Every row belongs to one group in each of 4 separate groupings. Each group adds its own fixed numbers to the row, and there is some noise. The rows also spread widely along 9 directions, which tell nothing about the answers.
In the rows, zero is written as 128.
Some rows, each with its group in each grouping after it:
[108  94 125 172 204 184 154 120 103  61  59  58 108 137 158 162 137  76
 135 104 135 126 125 138 155 127 100 131 129]  (0) L Z874 Z933
[143 164 126 151  87 124  83 110 122 154 147 147  97 128 109 101 130 145
  94 140 132 160 113 127 110 191 168 141 142]  (3) C Z467 Z933
[127  81 111  83 114 108 149 136 162 142 117 149 140 146 111 134 113 149
 145 142 134  98 155 150 125  70  70 113 134]  (2) L Z986 Z956
[171  81 134 122 141 123 111 113 119  90 112 108 114 121 171 104 122  59
 155  79 156  92 140 138  95 145 156 127  63]  (4) J Z467 Z535
[143 106 114 126 100 109  91 138 127 130 138 145 112 162 148 114 122  81
 139 145 128 126 118 115  95 127 148 130 120]  (0) R Z138 Z674
[152 162 167 116 141 150 143 146 146 151 164 136 146 169 125 125 141 125
 124 127  93 133 143 128 149 143 144 113 122]  (5) C Z676 Z690
[ 83  51 100 150 102  71 117  85 110 132  88  71 139 130 151 158 117 120
 174 133 157  86  81  87  93 110 100 139 150]  (2) R Z559 Z365
[167 174 176 116 156 116 155 161 131 147 196 131 143 156 115 123 145 127
 129  98 109 145 162 156 179 141 153 109  84]  (3) J Z138 Z535
[174  96 161  65  74 103 137 112 178 176 166 155 122 130 145 104 123 110
 149 144 128  86 149 135 109 117  88  86 102]  (4) J Z676 Z956
[118  41  69 121 138 104 136 138 150  81  86 132 110  97 151 137 111 105
 145 145 154 113  96 136 127  43  95 149 143]  (5) C Z559 Z674
[145 132 127 150 138 140  89 132  88  85 110 120 121 152 137 103 140 107
 140  82 147 124 145 136  95 180 202 151  91]  (1) R Z986 Z365
[132 177 126 129 131 171 140 141 153 155 157 170 134 131  94 128 147 155
  97 160  97 147 131 155 147 118 111 107 154]  (1) L Z874 Z690
[148 145 145 135  94 130 104 116 123 175 159 149 165 186 137 134 137 102
 137 156 107 114 101  77  95 139 137 111 127]  (3) C Z986 Z365
[168 194 138 166  88 141  89 125 122 145 172 174  62 120 114  81 149 134
  61 141 111 185 117 147 118 203 188 133 133]  (0) C Z874 Z535
[201 150  99 100  94 161  88 142 156 111 144 201  99 120 131  46 119 114
  98 137 139 124 163 182  72 149 186 115 102]  (0) J Z559 Z674
[163 117 149 138  91 119  78 134 117 118 149 121  30 145 148  71 146  83
 106 125 102 139 132 131 116 207 157 136 128]  (2) L Z676 Z956
[105  95 117 170 177 114 146 135  96  62 100  65  71 101 132 140 142 119
 129  66 149 150 131 155 173 158 151 175 113]  (5) L Z986 Z933
[144 121  93 129 125 129 137 129 146 105 108 147 103 102 123 104 126 148
 111 143 142 136 130 162 130 108 114 128 136]  (0) C Z559 Z365
[ 97 117  74 155 161 110 155 158 131  84 123 141 131  82 120 125 127 145
 120 112 145 130 112 157 133  87 138 158  96]  (2) L Z467 Z365
[169 164 145 130 105 151  93 139 132 154 147 147  92 175 134 105 134 101
 102 172  91 165 135 130 153 165 126 113 164]  (3) C Z138 Z674
[ 88  97 147 138 147 134 166  94 130 140  91  80 156 145 135 185 125 124
 149 134 127 117 113 113 159 104  70 112 162]  (4) C Z874 Z956
[103 128 101 126 154 145 160 129 141 117 119 130 186  89 119 146 127 148
 133 113 159 106 116 141 112  95 134 127 111]  (1) J Z676 Z535
[139  92 102 106 161 160 177 150 161 119 112 153 137 126 157 157 139  74
 147 172 113 105 130 140 158  32  34  86 121]  (0) R Z138 Z365
[106 165 153 140 175 100 183 179 129 123 158 108 152 141  86 152 131 196
 117  97 121 163 147 160 189 125 145 144 115]  (0) L Z676 Z535
[103 141 130 145 117  75 174 119 148 171 162 122 138 104  98 151 137 184
 114 140 129 145  99 127 164 115  99 118 161]  (0) C Z559 Z956
[192 126 126 100  90 152 106 150 164 144 175 203  84 117 143  91 139  87
 110 172 109 126 130 143 100 113 107  97 107]  (1) R Z676 Z933
[197  69 128  81 110 126 133 126 175 126 133 160  74 120 159 103 128  85
 137 150 116  85 159 172 129  84  59  84 101]  (2) L Z874 Z674
[135 138 103 150 143 169 106 141 126  88 119 159 140 138 126 102 125 119
 119 102 149 122 132 161  72 127 187 145  75]  (0) L Z874 Z933
[115 130  77 123 120 157 130 117 153 143 106 167 167 112 117 120 124 151
 131 147 156 103 118 152  90  85 113 128 126]  (1) L Z138 Z933
[149  60 128 111  93  53 161 105 164 154 146 125 105  88 151 135 126 122
 150 148 139 100  97 123 151  75  51 113 117]  (4) C Z559 Z365
[111 171 138 123 167 140 154 131 124 131 104 106 157 136  79 124 132 206
 123  80 146 134 186 190 159 165 157 129 123]  (3) L Z467 Z956
[ 85 127  80 156 106 142 119 102 115 123  76 119 103 103 105 128 130 162
  99 142 155 154 107 126 113 158 133 154 188]  (0) C Z986 Z956
[165  53 125  81 153 112 144 164 155  95 107 144 131 173 136 142  96 107
 182 125 147 102 178 157 140  40  77 117  84]  (0) R Z467 Z933
[180  66 145 111  76  65 113 114 149 159 159 139  97 150 153 123 121  95
 147 150 126 106 104  99 115 106  92 108 124]  (0) C Z559 Z535
[192 106 134 133 114 153  75 129 125 100 119 139 116 166 185  82 122  32
 139 128 121 105 122 119  69 156 172 116  99]  (4) C Z559 Z674

New rows. What belongs after each?
[ 96  91 102 143 105  77 135 108 127 133 123  87  75  94 118 146 117 155
 114 153 137 150  99 125 159 125  79 142 196]  (2) J Z559 Z535
[145 108 104 130 100 124 125  87 143 151  99 128  77  90 145 122 129 118
 110 164 132 125 110 126 135 146  83 108 166]  (0) C Z467 Z674
[ 85 114  85 165 173 120 142 181 117  54 124 107 104 123 114 142 109 130
 115 133 136 178 112 144 164  86 139 172 152]  (2) J Z559 Z933
[183  90 116 115  77 124  81 111 142 132 127 154  89 150 156  83 121  73
 134 150 128 106 109 110  73 131 131 118 123]  (0) C Z559 Z690
[103 112 155 107 102  73 148  95 136 187 127 104 149 129 102 152 122 185
 158 119 142 113 146 135 143 142  95 111 144]  (4) R Z467 Z956
[103 110 101 146 113  89 115 124 119 131 143 133 162 126 128 122 126 114
 155 101 152  99  96 117  77 122 168 149  81]  (2) R Z138 Z690
[132 117 122 149 122 128 126 100 125 135 109 108 150 119 143 127 133 117
 135 118 142 108 105 122 100 149 133 122 129]  (4) C Z559 Z535
[218 161 183 109 102 123 123 125 141 154 164 133  34 148 128  86 144 124
  96 135  95 163 184 165 187 208 118  94 134]  (0) C Z986 Z674
[107 166 126 112 183 155 186 178 146 123 130 141 153 140  81 146 140 182
 122 125 122 163 181 201 201  90 106 120 137]  (3) R Z138 Z956
[ 98 190 114 137 128 137 127 139 130 146 111 131 148 169  81 125 111 211
 103 149 131 178 150 156 157 153 153 146 185]  (0) C Z138 Z674
[147 117 158 113 105 133 102 115 126 165 128 112 118 195 139 119 138  97
 147 142 106 113 140 114 128 156 105 104 147]  (3) L Z138 Z956
[147 117 165 105  82  75 120 102 127 179 162 102 101 163 113 131 127 143
 145 126 129 127 142 107 142 170 119 119 143]  (0) J Z986 Z690
[113  50 100  97 129  73 151 126 154 117  93 109 144 127 121 155  98 172
 168 143 168 109 123 138 151  46  71 135 155]  (1) C Z559 Z674
[129 117  94 106 170 185 153 144 140  91  75 143 153 138 113 136 115 141
 135 130 144 123 154 158 136  82 106 129 138]  (1) C Z986 Z690
[121 127  77 148 163 194 118 126 123  62  68 117  97  92 130 109 122 119
 105 129 156 148 134 170 124 137 139 145 164]  (1) J Z559 Z933
[109 147 145 147  92  81  89 142 112 149 180 131 103 156 108 118 122 134
 112 136 114 179 107 102 127 176 174 154 156]  (4) J Z467 Z956
[139 149 138 147  63  74  60 104  98 141 148 119  68 143 110  78 118 160
 113 118 145 158 130 123 101 224 206 161 137]  (0) J Z467 Z365
[106  78 134 112  93 122 118  85 141 182 100 110 161 172 128 165 122 130
 161 167 124  90 110  97 106  96  61 100 171]  (3) L Z874 Z956
[113  95 108  99 171 125 186 158 164 115 118 154 189 121 111 176 118 150
 157 133 142 103 151 173 157  21  81 104  98]  (3) R Z874 Z674
[116 189 102 161 131 144 135 121 121 129 128 142 142  87  99 112 145 171
  88 114 142 155 123 157 128 182 188 142 125]  (3) C Z986 Z674
[117  71 139 132  90  48  99 111 112 154 124  79 128 183 125 145 110 150
 164 127 145 115 106  91 111 133 122 144 162]  (0) L Z559 Z535
[ 78  79 104 106 150 106 152 132 131  97  75  89 147 122 101 148 111 187
 165  95 168 115 157 165 139 102 130 158 127]  (5) R Z676 Z690
[ 47  89  92 173 136 101 145 123 112 138 126  98 185 112 135 185 136  87
 149 134 133 104  39  59  98  93 118 153 132]  (4) L Z986 Z690
[138 120  85 130 140 132 160 124 152 110 146 151 144  57 148 118 139  93
 118 130 139  98  98 148 105  93 126 106  94]  (2) J Z559 Z674
[ 88 103 124 145 105  64 156 111 148 170 168 122 157 111 112 169 126 153
 142 133 135 106  80 111 128  80 102 130 109]  (2) L Z874 Z933
[148 146 132 120  96  95  84 150 122 137 155 150 127 176  99  98 116 169
 126 127 126 149 153 147 103 151 178 140 136]  (2) R Z559 Z535
[ 63 114  72 146 109  85 147 111 132 143 124 137 160  71  88 142 137 185
 122 120 170 120  89 134  99 111 140 157 127]  (3) L Z986 Z956
[135  76 111 136 159 115 144 124 130 105 112 103 163 117 160 142 133  89
 163 107 147  80 102 121 109  87 121 119 103]  (1) L Z559 Z674
[142  84 148 140  77  96  74 109 115 129 133 123  71 161 145 116 125  99
 133 140 132 137 105 100 112 148 135 137 150]  (1) C Z874 Z956
[151  94 108 115 117 140 121 101 135 106  79 120 108 113 150 108 122 112
 134 118 157 105 142 150 102 149 124 129 120]  (4) C Z986 Z674
[194 135 170 128 131 167 103 116 108 134 111  99  74 183 147 102 149  82
 117 118  97 133 165 132 135 207 119 102 143]  (0) L Z986 Z535
[155 133 134 145 128 143 119 133 121  93 130 126  79 101 152  77 149  96
 114  94 124 121 134 160 113 182 168 140  80]  (4) L Z676 Z365
[105 183 123 162 114 141 115 104 113 154 125 123 158 127 100 120 141 187
 100 127 135 148 107 125 111 182 179 132 173]  (1) C Z559 Z956
[146 125 187 122  90  23 110 143 115 163 194 107 126 187 108 129 124 173
 163 108 118 139 139 111 153 145 155 133 117]  (1) R Z559 Z365
[131  87 116 127 155 135 144 149 134  95 142 127 117 128 164 125 137  46
 143 126 120 112 111 121 134  80 112 119 101]  (2) J Z138 Z956
[133 110 129 135 126 102 109 178 115  95 161 149  80 149 120 117 141  98
 121 113 118 168 134 134 139 134 170 158 121]  (5) R Z986 Z956
[144 170 132 148  86 155  85 117 115 127 141 132  40 117 126  79 147 119
  75 142 117 174 124 132 116 234 176 137 166]  (0) J Z676 Z956
[130 153 103 168 192 209 136 130 102  72  62  95 158 130 139 120 143 109
 112  93 139 119 139 158 103 165 172 130 126]  (0) L Z559 Z535
[173 139 121 121  83 116 132  94 156 176 178 180 147  95 136  98 148 105
 124 120 132  79 107 122  69 146 145  99  67]  (2) C Z986 Z690
[ 94 146 110 127 138 149 154 136 149 142 102 134 167 123 102 146 116 188
 114 148 136 142 128 142 133 113 110 135 164]  (4) C Z676 Z535
[113 167 102 168 172 196 153 127 114  92  90 109  77  86 128 107 163 113
  80 118 118 158 133 176 162 180 128 131 151]  (0) L Z138 Z956
[151 148 123 154 153 181 122 145 120 118 138 149 149 155 159 135 144  43
 113 152  99 131 101  93 118 132 141 110 122]  (3) C Z986 Z674
[129 142 113 117 204 196 180 123 126  84  45 102 124 104 108 128 136 166
 124  93 156 129 208 216 170 146 109 107 135]  (0) R Z467 Z956
[ 62  44  82 145 114  70 113  96 111 101  62  76 144 121 123 149  98 173
 166 113 196 110  86 107 103  98 131 178 168]  (1) C Z559 Z956
[152 139 146 112  47  83  72 107 127 172 137 132  41 158  97  66 129 183
 107 132 131 158 161 160 126 213 152 141 165]  (0) L Z138 Z956
[197 114 153 100  72  87 108  80 151 181 162 161 124 113 137  92 130 127
 142 118 147  82 128 126  85 149 129  98  84]  (1) C Z467 Z535
[146 112 121 123 149 119 153 142 134 118 145 143 147 112 141 142 145  94
 145 115 134 106 128 130 128 102 130 111  86]  (1) R Z986 Z674
[ 97 142 132 139 177 142 206 127 144 126 131 122 151  81 106 167 160 158
 121 103 127 130 145 183 185  96 102 106 119]  (5) R Z874 Z956
[138 109 123 134 159 170 102 125 105  86  80  84 122 171 164 122 123  60
 148 118 135 120 139 127 125 153 149 131 134]  (3) J Z138 Z674
[ 87 104  94 156 112 104 148  87 132 161  98 100 146  98 121 167 129 159
 125 158 151 120  72 103 125 109  84 124 186]  (0) C Z559 Z535
[140 144 165 138  99 107 116 105 120 172 154 106  88 151 128 123 143 131
 120 141 108 150 115 113 164 177 115 116 166]  (1) C Z138 Z956
[ 81 140 130 146 143  86 152 134 111 124 114  93 140 147  79 150 116 213
 130  94 159 165 142 141 166 148 159 166 149]  (0) C Z986 Z956
[159  91  99  76  95 123 117 125 165 151 112 177 154 138 133 109 115 130
 159 150 153  85 156 166  91  82 102 104 100]  (3) R Z138 Z674
[ 77 149 105 168  97 140  97  95 103 118  68  88  70 117  99 108 124 196
  86 133 152 182 122 138 128 226 170 172 212]  (0) C Z676 Z956
[ 84  99  88 115 145  76 156 154 146 117 116 142 157  98  93 159 107 195
 145 129 165 139 132 157 150  60 116 147 132]  (1) R Z467 Z674
[107 135 137 119 104 120 122 127 131 182 145 136 157 169  98 151 134 161
 129 160 111 134 124 103 132 129 105 118 176]  (1) L Z986 Z956
[137 104  98 154 122 169 118  64 126 132  78 113 170 100 172 128 138  74
 137 124 153  71  86 110  49 144 129 107 121]  (4) C Z559 Z535
[140 157 144 158 179 189 158 133 126 104 145 121 138 127 147 148 148  73
 114 117 112 133 122 137 144 124 133 103  98]  (0) J Z874 Z933
[189 136 147 116 134 132 123 148 124 113 159 152  89 139 130  93 146  87
 126  96 119 132 168 157 130 165 163 116  74]  (0) R Z986 Z690
[159  90 154 140 115  92 129 107 125 135 143 101 101 137 158 121 143  85
 137 117 128 112 106 106 133 139 119 113 116]  (0) C Z559 Z956
[ 80 172 127 160 118 134 113  76  96 142  98  60 129 128 105 119 130 172
 121  92 148 135 128 135 124 226 177 147 164]  (2) J Z138 Z690
